The rows of a group lie close to one hidden flat surface of 13 dimensions, which may be shifted away from zero. Surfaces can cross.
In the rows, zero is written as 128.
Known rows, each followed by its group:
[131 127 108 160 117 145 131 156  89 139  98 122 154 109 157 137]
(2)
[174 187 143 121 124 146 120 151 118 116 101 183 140 170 196 188]
(0)
[ 88 102 126 122 117  78 133 112 120 106 135 131 106 133 187 132]
(3)
[141 100 122  90  81 150  85 136 112 149 133  96 165 135 135 101]
(1)
[117 101 196  57  95 130 128 110 120  87 123 134 136 100 118 168]
(1)
[182  96 122 166 168 167 111 119  93 145 135 156 139 105  94 154]
(2)
[122  68 108 101 107 109 141  85 169  99 113 101 139 168 114 159]
(0)
[123 218  95 121 133 149 141 199 114 101 125  73  99 141  71 152]
(2)
[107  95 119 189 135 116 151 118 103 139 137  74 113 139 113 101]
(2)
[ 78 157 117 119 153 179 135 178 110 112 137 137 146 141 115  87]
(1)
[165 129  81 167 128 134 137 136 169  94 127 126 146  96  58 151]
(3)
[118 165 166  96 133 128 124 123 150 113 110 141 122 137 165 122]
(1)
[181 118 152 113 165 180 145 142  92 160 132 150 138 163 157 143]
(0)
[150 131 134 138 140 122 181 120 143 121 127 149 137 138 131 121]
(1)
[117  93  99  83 139 140  84 138 186 105 147 139 128 131 160 138]
(3)
[141 106 112 104 166  96 185 138 143 105  75 122 145 141  88 154]
(2)
[115 124 127 111 120 100 130 130 119 118 129 100 108 122 108 141]
(0)
[136 150 159 184  83 128 105 155 140 167  89 138 184 154 154 142]
(2)
[125  64 138 187 100  97 109 128 136 138 162 113 165 106  60 118]
(2)
[ 84 102 149 150 188 145  87 116 115 105 147 191 116 106 134 142]
(3)
[131 119 139 156 114 107 122 107 153 153 128 153 127  84 109 138]
(3)
[ 88 140 153 106  96 171 155 162 132 117 118 133 135  88 124 175]
(0)
[106 141 139  79  82 188 107  99  76 146 148  91 100 166 124 129]
(0)
[155 136 130 139  85 147 115 136 125 130 171 112 126 124  94 144]
(3)
[102 102  83 127 164 147 104 207 145 134 116 125 175 151 127 114]
(0)
[173 135  97 112 128 171  87 151 139 141 126 171 168 118 140 130]
(3)
[138 133 178 131 199 123  49 144 115 141 131 151 114 123  64 158]
(3)
[101 122 133 176 149 125 134  92 121  94 136 134 113 155 143 113]
(3)
[206 132 151 145 122 104 144 117 125 119 148 137 144 156 146  96]
(1)
[140 114 150 124 104 140  71 104 163 187 163 194 178 162 102  99]
(2)
[ 95  82 130 126 145  79 119 150 106 139 160 136 117 157 124 139]
(3)
[136 111 135  91 134  80 164 166 113 126 130 109 128 126  96 136]
(0)
[153 144 157 103 100 139 133 108 117  84 120 129 120  84 103 169]
(2)
[ 80 129 160 105 120 146 158 119 139  78 167 126 121 160 124 109]
(1)
[120 127  79 180 127  79 113 160 122 132 133 106 105 135 136 161]
(2)
[122 128 109 154 143 130 107 158  76  99 141 132 127  93 102 133]
(3)
[146 125 143 111 135 115 145 129 154 156 103  77 107 127 119 147]
(2)
[ 95 112 158 164 146 134 128 106 103 102 151  87 101 150 122 112]
(0)
[177 136 167 124 131 177  87  97 136 105 113 126 146 111 136 125]
(0)
[155 131 152 154 113 104 110 102 141 154 112 126 131  57  93 116]
(3)
[103 150 120 105 140 165  97 147 131 157 105 143 124 116 143 153]
(0)
[147 181 130 120  81 149 125  53 149 112 131 164 132 180 154 108]
(2)
[ 70 141 168 101 127 150 144 118 133 146 106 146 136 171 109 149]
(0)
[111 121 125 159 108 116 140 142  90  59 151 162 154 139 105 148]
(3)
[160 100 164 103 141 106 171 106 179  94 185 183 127 151 127 140]
(1)
[158 119 119 120 140 100 156 145 116 121 111 117 116 161 133 197]
(2)
[139 190  78 215 149  74 120 138  85 139  99 123  85 124 148 148]
(3)
[119 123 148  97 154 102 149 138 123 168 121 100 107 138 120 115]
(0)
[174 167 147 115 116 138 138 160  82  65 127 144 158 127 129 128]
(1)
[131 130 139 113 152 115 111 136 119  86  94 133 139 103 124 135]
(1)
[106  89 114 126 160 169  67  96 127 158 154 163 112 144 150 134]
(1)
[135 101 132  71 149  91 102 136 130  89  96 172 144 105 172 168]
(3)
[173 109  81 138 156 108  96 138  75  93 131  99 106  89 144 136]
(3)
[117  89  67 160 112 157  78 103 120 167 111 126 162 176 140 111]
(1)
[ 86 174 168 128 140 116  62 136 174  91  82 124 128 120 162 134]
(0)
[110 137 128 172 139 125 124  82 158 119 137 132 108 152 148 100]
(1)
[128 155 146 149  66 100 138 143 133  97 103 116 143 107 129 179]
(2)
[108 156 188 252  95 112 144 112 144 128  88 100 157 139 112 129]
(2)
[152 123 114 142  80 106 127 127 151 138 130 125 151 157 133 149]
(2)
[138 111 145 101 135  95  92 168 123 126 142 177 156 136  97 161]
(0)
[143 152 167 104 139 119  66 103 105 115 120 128 131 148 101 112]
(0)
[101 111 117 146 128 147 108 115 104 121 127 106 136 135 119  97]
(1)
[133 118 178 103 170 152 128  85 129 109 139 112 102 137 147  88]
(1)
[152 135  54 106 131 152 107 142 104 105  91 110 149 188 187 132]
(1)

New rows. What belongs after each?
[ 91  99 125 144 170 112  93 184 157 161 141 141 126  95 139 140]
(0)
[152 150 117 196 131 107 135 115 109 129  86 144 151  63  90 107]
(3)
[100 133 140 137 169 107 137 147 111 155  98 126 122 116 113 119]
(3)
[162 136 184 138 140 139 118 135 147 117 190 209 156 110  93 106]
(1)
[174 131 140 148  88 174  94  88 159 105 136 116 157 139 135 108]
(0)
[134 142 124 131 120 136 129 124  95  91 126 128 129 151 108 151]
(0)
[146 105  93  89 116 145 129 191 159 175 131  88 129  40 136 125]
(0)
[107 121 131  65 113 111 115 122 129 123 115  42 110 180 148 100]
(0)
[102 153 152 129  68 120 132 137 124  64 129 147 151  66  98 150]
(3)
[108 142 185  93 167 121 141 108 151 144  86 200 123 114 106 186]
(2)
[110  79 105 158 136  84 161 155 116 165 136 109  99 141 136 185]
(2)
[ 87 121 126 124 138 136  67 132  84 140  88 128 151 163 138 128]
(1)
[144 149 154 167 104 177 141 146 136  63 129 109 175 173 160 111]
(0)
[193 162 149 130  90 164 101 154 114 131 124  97 126  92 120 178]
(2)
[123 146  71 116 165 160  85 168  81 125 114  81 104 122 148 114]
(0)
[177 116 130 121  92 138 137 115 112 120 125 104 125 111 142 165]
(2)
[130  79 128 191 159 133 122  96 113 171 100 115 155 139 146  79]
(2)
[ 89 122  85 159 163 165 176 115  73 177 184 173  48 122 126 186]
(2)
[124 135 117 132 120 133 146 126 115 115 124 161 159 180 114 124]
(2)
[151  95 114 126 158 145 103  98  77  78  56 103 173 170 121 122]
(1)
[117 129  95 142 158 108 145 184 135 123 148 152 149 117 103 101]
(1)
[165 149 118 129  96 125  99 125  93 153 175 148 108 173 152 154]
(0)
[139  83 124 133 153  97 101 175 150 182 140 102 131 103  65 154]
(2)
[148 141 101 102 171 152  95 202  86 112 142 140 146 110 131 105]
(1)
[140 157 128 126  99 132 110 107  99 119 142 128 113 169 138 152]
(0)
[127 122 144 131 129  91 104 137 145 129 142 105 135 174 132  98]
(0)
[139 141 116 173 151 105  98 151 147 170 124  74 100 144 115 135]
(2)
[109 137 105 129 127 129 100 173 101 142 190 128 133 218  86 115]
(2)
[176 116 138 157  92 129 145 109 133 147 124  99 120 143 147 169]
(2)
[118 110 176 137 131 124 136  99 109 115 151 119 119 139  85 124]
(0)
[102 166 115 117 130 139  88 147 166  90 111 188 135 118 170 166]
(3)
[102  96 160 128 142 124 155 108  73 111  80  90 143 131 165  91]
(2)
[131 129 134 139 132 135 108 108 141 146 184 148 104 163 170 108]
(1)
[132 126  99  99 117 139 154 169 179 134 185 195 133  90 124 155]
(1)
[ 63 110 125 153 119 110  91 124 175 129 137 205 178 176  90 136]
(1)
[ 67 102 185 147  92  95 123  98 143 144 143 101 140 143 105  77]
(2)
[150 141 105 110  78 140 111 174 133 166 130  73 141 150 143 112]
(2)
[134 149 131 158 189 147  89 118 101 102  86 139 159 134 139  60]
(3)
[165 109  78 109 121  95 116 111 161 138 109 151 133 189 195 160]
(1)
[ 96  90 108 118 118 136 157 119  95 127 124 129 141  95 138 104]
(2)
[139 139 118 132 123 120 147 102 138 130 121 141 110 143 133 160]
(2)
[124 105 147  87 124 134 118 130 123  76 112 115 143 141 121 164]
(0)
[158  96 121 119  92 105 109 159 134 143 123 130 184 156 126 137]
(2)
[137  89 197 143 174 155 117  92 153  72  98 140 161 147 123 140]
(0)
[109 143 107 149 113 118 128 140 155 119 164  95 129 137  37  97]
(2)
[129  65 129 122 148 117 126 105 135 151 137 118 140 155 122  98]
(1)
[130 121 135 197 147 143 128 152  98 141 116 110 149 131  99 126]
(2)
[121 143  90  75 120 129 167 159 190 171  65 146 163 163 135 150]
(0)
[136 159 125  99  89 159  74 158 121 140 177  67 123 123  85  81]
(2)
[ 97 164 156 142 110 171 107 135 136 155 148 138 126 123 125 113]
(3)
[132 140 166 115  64 148 138 122 132 110 162  73 154 173  71  80]
(2)
[109 126  83  72 116 112  82 146 198 118  85 113 159 107 136 111]
(1)
[120 126 140 199 111 133 102 108 105 167 120 120 133 134 179 116]
(2)
[118 127 156  87 104 129 130 155 142 131 130  91 122  72 118 131]
(0)
[ 87 110 174 139 201 179 110  67 193 139 151 125  69 153 138 134]
(3)
[ 69 144 131 157 140 161 133  97 137  75 146 148 113 155 129 121]
(1)
[129 102 119 148 154  95 108 135 134 149 162 153 120 125 128 121]
(1)
[108 117 127 136 111 125 193 145 151 159 139  83 107 140 166 125]
(0)
[ 71 116 134 105  99 173 150 168 128 135 142  85  97 104 183 169]
(0)
